The first 10 rows are patterns. Each new row is the sum of 3 different patterns, raised or lowered, with some noise. Before adding, each is slid sideways (what falls off one end comes back at the other) and multiplied by a number that may be negative. Names go in the order of the patterns.
Known rows, each followed by the names of its patterns:
[ 22   1   2 -13  -1   3 -12  22 -20 -15  11  12  -3  -8 -10 -12 -12  -4
  -8  -4 -12  -7 -14   5 -23   7  -8  -4   6  16 -14  28  20  20  -6  -7]	K403
[ -9  -3  -1  -1 -14   5   9   4  -2  15  -5 -31   7   2 -16   0  -1   9
   5 -15 -24   8  13 -17 -10   8   6  -4 -24 -19  -7  17 -23   4   2  21]	K136
[-20  12  13   2  -9   3  -9  -9  -1  19  20 -17   0   4 -29  -4  12  -4
   6   1   7  15  -6 -15  24 -21  27 -12  -4   7  -3   8  20   0  14 -10]	K795
[  6 -20   1 -14 -11   5  -6  -9  16   3   8  -5   1   1   4 -10 -13   0
 -18   8 -20 -15  -6 -14   6   5  -2 -13 -26   7 -25  -6  -2   2   4  23]	K584
[ 16  -6 -17  -4 -28   0   9  27   0   3  12  -8 -22  -4   3  -2 -16  10
 -25 -12 -12  -7  20   0   4  -4   2  15 -26 -14 -21  -6  27 -13  10  -9]	K937
[-14  10  22 -28  -2  -4  -3  -5 -10   3 -19   3  -6  -6 -19 -19 -14 -13
  13  13  -8 -11   6 -11 -34  13  22   2  14  18  13   6   1   5   9   2]	K737
[ 17  -5  -5   2  15 -13   0  -5 -11 -17   7  10 -10  -8  10  -5   2  -5
   4  -5  -8  -8   6  -3   0  -6   5   5 -11  -1  -6   1  16 -25 -12   0]	K461
[  6   8   8   8  18  14   6 -14  18  12  -2 -12   6  -1   1 -23  -7  15
 -24 -11  21  -2  10   7 -10 -22  16   6 -23  -2  -4  13  19  -9  -8   8]	K494
[-17  13   3   1  -4  10  23   1  13  12  -3   4  -4  -5   7  -8  -3  -2
  10  16 -11   0  -3  -7   0   2  21 -30   5 -11   2 -16  16 -14 -26 -17]	K122
[-12 -14  11  -5   1   2 -19  12  12   6  12   0  -7   2   0  22   4  -7
  25 -13  17  19  23  31  -7  16  12  17  -7  -9 -21  12  -6  16  -5 -19]	K425

New rows. What belongs after each?
[42 19 43 10  0 15 22 20 28 30 39 16  7 21 18 28  1  7 42 34 16  0 21 24
 41 -9 48 35 42 31 30 14 18 31 46 12]	K136 K584 K461
[  6 -37  -2 -29 -35 -34 -21  16   6 -34 -14 -19 -14 -37 -26 -46  -7  -5
 -15  -1 -44 -38  -6  -9 -45 -51   4   1   7 -39 -22 -10 -10 -58  -8 -11]	K136 K937 K461
[ 22  -8   9   9  12 -10  22  -1 -19  10   7   3  15  20  14 -13 -14   6
  -2   0  16   2  -6   3  -5   6 -12   6  -3  14  -9  34 -10  21  21  26]	K403 K795 K461
[-17 -30 -28 -40 -40 -15  -3 -25  -9 -21 -18 -44 -14 -35 -24   0 -38 -28
 -24 -35 -19 -44 -64 -28  -8 -64 -14 -63 -19 -29 -53 -32 -13 -36 -47 -41]	K136 K795 K737
[-16 -20 -18 -33  26 -12 -12 -68  10   2 -21 -19 -12 -34 -13 -48  -4  12
 -34 -44  21 -22  -5  -3 -28 -50  -8 -61 -45 -39 -24  20 -21 -42 -23  -6]	K403 K795 K494
[  0 -12 -20 -14  -5 -50 -17  -8 -20   9  -1  15 -18 -14 -28   9  -1   7
   1  32   3  -7  -5 -12  -7   8 -30 -10 -12  16 -23 -31  -5   0 -29   2]	K403 K136 K584
[-20  -5 -14 -17   4  -7  -7   5  10   1   2   3 -19 -16  -1 -26 -16 -37
 -14 -10 -46 -12  13 -25 -25 -18   3 -28 -13 -21 -17   4  17 -24 -19  -5]	K584 K461 K494
[-24  -5 -15  -9  -5  10 -33 -31 -16   0  -3   8  12 -10 -32 -28  -1  -1
 -21  10  -3 -40 -21 -14 -16   5 -26   9   9 -35  20 -53  -8   2 -39   3]	K795 K937 K461
[ 26  42  22  19  27  24  36  51  50  57  49  18  66 -11  49  15  29  39
  29  42  28  17  36   5  32  67  45  29  39  42   7   7  12  58  83   3]	K136 K795 K937
[ -6 -30  -2  -5 -23   4   5  10  13 -37 -36 -31   0 -14 -38  20  50  -1
 -39 -28 -11 -57 -18 -47 -14   7  -9  -5  -3 -20 -64  14 -29 -38   2  14]	K937 K737 K494
[ -8 -13 -35  14  -6 -35 -22  -5  25 -23  13 -10  20  -7  -5 -32 -15 -12
  33   7 -16 -21  17 -12 -24 -30 -16 -20 -13   6  -2  -1   7 -15  -9   0]	K937 K461 K122
[ 50 -11 -23  40 -16  -1 -13  -2  11 -22  20  14  -2  -4 -10  -3  15  10
 -11   8  16 -21 -23 -29  39  50 -25 -10   1 -12 -12 -18   7 -19   4  23]	K795 K937 K461
[  0   8  -8 -27 -15 -21  16  -9  -2   9  -7 -23 -17   3   8 -35  22  -4
  -3 -19 -21 -20 -34   7 -25  -9  -1 -22 -14   7 -42 -28  -9  13 -30 -31]	K136 K584 K461
[  2  24 -27  -4 -11  -5 -24 -37  -6  12  23 -40 -36  -4  18 -10 -20  -1
  -9  -6  31   6  -1 -27   0 -12 -41  29  16 -25  11 -15  30   3  18   9]	K136 K937 K425
[ -4 -27  32   7   8 -42   6  11   4 -20 -22 -15 -13   3  -5 -35   3  23
   3 -24 -24  11 -14  -1 -19  23  26 -19  37   0 -28 -41 -25  -8 -10  22]	K937 K461 K494
[ 10   4  15   1  16 -22  27  -1  15 -34  -7 -13 -17 -21  17 -24 -47 -23
  11 -23  -3  22  -8   6  24   8  -5 -21  17  28   9 -31   4  29 -10  16]	K403 K737 K494
[  5 -15 -19   5 -13   7  -3  11 -24   4  -3  21 -13 -17   0 -10  -4  -4
 -55 -39 -11   3  15 -35 -52 -37 -28 -14 -16  -4 -21 -51 -36  18 -30  -5]	K403 K795 K425
[-21  10  -1 -33  -9 -12 -12 -30  10   7   1 -11 -29  -3 -26 -22 -35  -4
  10   7   2 -28   7 -29 -33 -18   4   0  13 -11   8  -3  11  -6  25  -3]	K937 K737 K461
[  7 -26 -10  32 -18  -3   4  23  -4 -46  21 -22  -4  14 -16 -17 -24 -13
   6  32 -23 -12  49 -28  11 -26  23  10 -24  29 -30 -21  -4   0  44  31]	K795 K937 K737
[-17 -55 -14  -1 -13 -23   7 -10 -15 -14 -22 -16   0 -39  12   1  24 -25
   3  -4   9 -10  11   5 -22 -31  17  -7 -37   3  29 -27 -38 -10 -19 -19]	K136 K737 K461
[ 24 -39 -16  12 -35 -41 -32 -30 -13 -22 -32 -56  -1 -34 -43  -8  -7   2
  -4 -10  -9 -14 -47 -25 -36  -7 -27 -19 -33  12 -13 -52 -35 -21 -34  -6]	K136 K937 K494
[ 11   4  27  16  15   6   5  -1  24  38  14  28   0   7  18   5 -18  19
  22 -21  -8  -8  -5 -16 -26 -13   2  -2 -25 -18  18   2 -23  27   9  34]	K584 K737 K494
[ 12  36  35  24  17  12  30  60  54  20  51  28   7 -14  20  32  34  46
  19  23  56  16  15  23  -8  85  15  14  42  14  20  30   4  35  29  11]	K136 K795 K494
[  6   7  33  17  15  15  11  11   8  29  -2 -47  34  -4 -18  -3  -2  29
  11 -11 -19  16  44 -39 -18   1  23  26 -18   4  16  47 -22  17  15 -11]	K136 K937 K494
[ 36 -23   8  34   3  37   3 -21  15  41  26 -18  14   3  16  18  12  25
 -14  24   3 -21  11  22  23  25  -4  20  12   5 -32  30  -8  39 -11  23]	K795 K584 K494
[ 36  16  -7  16  19  13  12  42 -18  55  19  38  41  -7   5  34  -8 -28
 -22 -23  33 -33  12  -3 -10   1  -6  28 -32   8  23 -41   0  19  20  29]	K403 K584 K425
[  5   2  40   1   9   6   3  -1  15   8 -13  14 -10  10 -35  -9 -16 -14
 -13  -8  -8  -2 -29 -24 -16   6  -4  -2   7  36 -15 -20  -5 -22  -9 -11]	K403 K136 K584
[-10  -9  -6  -7 -18   6 -16 -15 -21   7 -22  -7  10 -42  -2  14   1 -44
  15 -25 -39  10  -5   5  23  15  12  15  21  16  26  15 -30  19  22 -24]	K737 K494 K122
[ -2 -36   8 -25 -11  46 -10   7  30  31 -20  24  27  27  36  -9 -21  34
  23   0 -35  11 -10   0 -24 -17  23 -32  -6  16  -9  10 -10 -16  -6  20]	K584 K494 K122
[ -1  -3 -30 -36 -31 -53 -26  -6  -5 -19 -17   5  -8 -18 -26  19   7 -29
 -19   2 -34 -22  14  -8  15 -16   8  12 -13 -17   2 -20 -11  -9 -30   2]	K795 K737 K122
[-28  -7  -4 -41  -9 -21   3 -12  -5 -17 -11 -33 -19 -13 -44 -28 -19 -12
 -39 -19  -8 -52 -18 -36  -3 -11  -6 -32  20  21   6 -14  -8   8 -17 -17]	K403 K461 K122
[-12  15  31 -25 -26  25  17 -11 -12  15   3  12   5   0  -6 -15 -11   3
   7  -9  -2   6   4 -10   8  -6  24  32  15 -14   6  33   7 -39  11   8]	K136 K461 K494
[  9   0  23   6  31  30  42   9  -1   6 -30  16  29  33  38  36  28   1
  19   2  11   5  15  19  27  34   9  20  26  22  21   4 -14  20  12  16]	K795 K584 K461
[-26  -8  36 -42 -24 -31 -31 -38 -30  19  -4 -14 -17 -34  13 -48 -36  27
  17  -2  10  19  -7 -12 -10 -13  21  12  10  11  27   9 -25 -38  10   9]	K136 K584 K737
[ -6 -15  16  37 -29   3  23  -9 -11   8  -5   7 -12 -11   9 -14 -13   3
  -2  35   0 -17   1  17   7 -55  13  22  14  14  33  35   7  -5  14  -9]	K795 K737 K461
[ 26 -11  53  -7   2 -24   2  17   9  13  26  16  18  32  16   9   6  59
  28  29  47  -1  45  21  11  35  31   2   0  15  34  19  13  29  32  29]	K136 K461 K425
[  6   7 -12   8 -37  -5  -3 -40 -14 -37 -35  -5  -7 -19 -18  -4  -9 -11
 -27 -26 -36  12 -20 -10  -4  -7 -30 -24  21  -5   4 -28   9 -21  14  -1]	K403 K494 K122
[  8  16 -33 -19  -3   4 -45 -20 -52   6 -13  -8 -20 -18 -33  -4  20  -1
  -8 -12 -14 -16   8  -7  -7 -17 -27   1 -28 -21  -9  -2 -15 -37   9  -9]	K403 K494 K425
[ 17 -22   4   7   9  -5 -28 -15 -12  -7  -1   3 -44  -6 -36  -8  34  29
  22 -19  16   9 -38 -11 -14 -29  35 -11  28 -13 -11 -14 -26   3 -43   1]	K937 K737 K425
[-31 -48 -28 -14 -36  -9 -42 -21 -49 -19  -2 -27 -10 -63 -60 -39 -64 -24
 -47  -7 -22  20  -8 -45 -17 -37 -43 -27  -7  -3   7  -5  -8 -36 -44  -6]	K584 K937 K425
[ 12  11   8 -23  -7  14  12  13 -27   6  -5  26  17  22  26 -30 -10  -5
   6 -21   3 -17 -13 -27  14 -25 -38 -30  -5   5 -27   2   3 -28  -2 -19]	K737 K494 K425
[  6  -7  33  -1 -28  -4 -11 -26  -7 -14 -18 -54  -1 -14  -2 -21  14  -5
 -21 -11 -32 -20   0   7  12 -18  29  -1  37  14  -8  -2 -24  -5  21  17]	K403 K937 K122
[-17   7   2   5  11   3   8  -7  28   2 -37 -24   6  18  -8  24  13 -18
  19   3   8  -6 -22   6  14 -29  27 -17  11  13  16 -36 -22 -48  -2   0]	K403 K795 K584
[-15 -22 -16 -21 -13 -20  -3  -7   5 -42 -51  10  -6  -8 -30  -6 -17   3
 -32 -17 -17 -55 -28 -40 -17   3 -36 -11   4  -9 -24 -15 -20 -32 -17  18]	K136 K795 K122
[ -9  -1  26  -2   0  24  25 -11  18  13  25   3  47  44  26  11 -24  18
  27   6   0  24  54  48  30   4  18  23  -4  -8  15   4  35   3  33   8]	K136 K584 K937
[ 15   1  24  38  -9  17  33  20  38  34 -11  -5  51   4 -18  11   6  26
  18  11   0  31  11  18   7   8  17  17  39  11  29  16   4  10   3  21]	K737 K461 K494
[ -8 -67 -31 -46 -25 -13 -37 -17 -39 -10  -1 -53  -1 -31  15   8 -37 -22
 -12 -13 -21 -28 -33 -20 -35  -2 -23 -38 -28 -56  21 -32 -25 -39 -47 -31]	K403 K461 K425
[ 53  15  11   4  -2   9  10   3 -10  40  23  58  25 -26  33 -10  49  12
  28  26  17  28  18  13  -8  24  -2 -16  22  57  18  20   9  31  -7  -2]	K795 K937 K425
[  6 -38 -23 -21 -27 -15  -4 -26  26 -15 -18  -6 -21   8 -27  -8 -47 -33
 -24 -13  16 -45 -38   3 -25 -31 -17 -35 -22 -18 -35 -25 -28 -29 -15 -51]	K403 K795 K461
[ -8  14  15  -1  20  11  19   3   8 -25 -15 -18  10  46  -4   4  25  20
  28 -15 -25   7  16  34   0   9 -14  19  -5  -2  -7   9  -4  10  30  11]	K584 K937 K494
[  4  -6  -7 -11   4 -35  10 -27  -6 -26 -18   7 -31   0  27 -20 -38   6
  -9 -33 -19   5 -39 -19 -10  30  16 -43 -12   4 -42  -4   4  -5   7   8]	K795 K461 K494
[-41 -57 -34 -36 -53 -15 -28 -59 -49 -48 -34 -46 -30 -31 -34 -56 -46 -17
 -22 -65  17 -29 -54 -54 -33 -54 -67 -57 -31 -18 -78  -6 -55  -8 -27 -60]	K403 K795 K737
[ 49  18  14  33  23   6  22  45  17  14  -1  -8  29  15  -3  -5   8   6
  21  -5 -21 -14  27   3   0  21  24  -8   8  39  34  29  -4  34  13   0]	K494 K122 K425
[ -1   4  17  14   0   0   8 -38 -22  20  11   0  -4  -9  28  15 -27  16
 -16   2 -32 -40  19 -11  -3   8  14  17   7 -29  15 -16   8  31   8   0]	K136 K795 K425
[ 37 -20  17   1  26  10  31  31   2  -2   2  50  19   0  53 -28  -3  28
   9 -25   1  32  19  17   0  -5  34  15 -10  32  17   1  23  -4  14   1]	K403 K737 K494
[ 10 -41  45  14  13 -23 -13  28  -9   9   4  16  -1 -27  13 -64 -23  43
  -1   8 -16   9  -2 -29 -19 -10 -22  20   2 -19  14 -19   7  -9  -7  17]	K403 K795 K937
[-13  -4  26  53  13 -30  22  -5   3 -21 -13 -24  -2 -15  15   6 -29 -35
   7  14 -10   2  -1  -8  23   4  -8  13  17   3  12  14  43 -14 -14  24]	K737 K461 K425
[-30 -32  32 -15  -1  -1  30  18 -30 -21   2   6 -33 -31 -22 -31 -21 -23
 -32 -59 -35   3  -8 -25 -14 -42 -24 -36 -17   4  17 -20 -13   8 -21  -2]	K136 K584 K425
[ 34  41  48  20 -19  33   5  38  23  20  45  15  33  24   3 -24   0  31
  10  26  37  10  18  40 -12 -11  26  46  21  18   0  39  11  23  26 -16]	K584 K937 K461
[ 19  17  -8  22  26   8 -11  -3  22  40  12   3  -2  17   1 -21  -4  -6
  49  -3  -7  -5  28   6  13  -5  29  -1   2  18  30 -11  10   2  25  20]	K136 K584 K494
[-43 -23  -6 -24 -22 -13 -16  10  20  -2  -4 -12  -7 -16 -12  -7  -4  -1
  -1  -2 -17  -4 -41  -9 -31 -32 -32   7  18 -45 -11 -20   0 -19  -7 -22]	K403 K584 K122
[ -2 -26 -25  -9 -49 -22   6 -42 -11  -4 -29 -11 -38 -19 -30 -16 -35 -26
  21 -29 -36 -26 -16  -2 -13 -12 -53  20  -7 -11 -38 -16 -16 -20 -38 -13]	K136 K584 K937
[-27  -9 -12 -17  12 -12  -5  -2 -24  36  22 -10  32 -56   8 -10 -14  -1
 -37 -10   3   9  20 -21  -6 -33  -5 -13  -3  36 -21  23 -32 -32 -24   4]	K795 K937 K122
[-10  12 -31 -10  11  17  -1 -18 -11 -10  -7 -34   4 -46 -18 -18  -5 -31
  -3  -8 -40 -44  -2  22  -1  -4 -28  20  16 -17  27   3 -12   7  -2 -12]	K937 K494 K122
[-17 -13   0 -29 -21 -38  22  10 -42  13 -19  34   8  -5  -4 -40   2  16
 -31   1  38 -15 -18   5   5 -12   4   5   8 -19 -14   4  30 -19  11  22]	K403 K795 K737
[ -5 -23  -8   5  28  -7  26 -17  12 -17  -9 -35 -16   9 -12   7  29 -32
 -15  -4  -1 -23 -14  20  -4 -17   2  -2  -5 -24  12   8  17  -3  -1  14]	K136 K584 K461
[ -6  -1 -22 -32  14   8 -48 -17  -9  14 -11  -6  -2 -15  12 -21 -14 -23
 -38   5  21 -22 -13 -14 -34  -4 -16 -15 -25  -3 -32 -19 -17  15  -4 -14]	K795 K461 K494
[ 16  34  26  32  15  25  23  24  22  12   9   9  12  18  13  32  -4  15
  23  20   7   2  20  15 -22  43  27  14  18  31  23  16  33  25   4  35]	K403 K461 K122
[-21 -67 -22 -30 -18  -4 -65 -70 -21   0 -34 -38 -26   8 -55 -40 -39 -33
 -10 -54  -8 -29  -5 -36 -46 -44 -28 -42 -17 -32 -45 -39 -33 -29 -71 -19]	K136 K461 K425
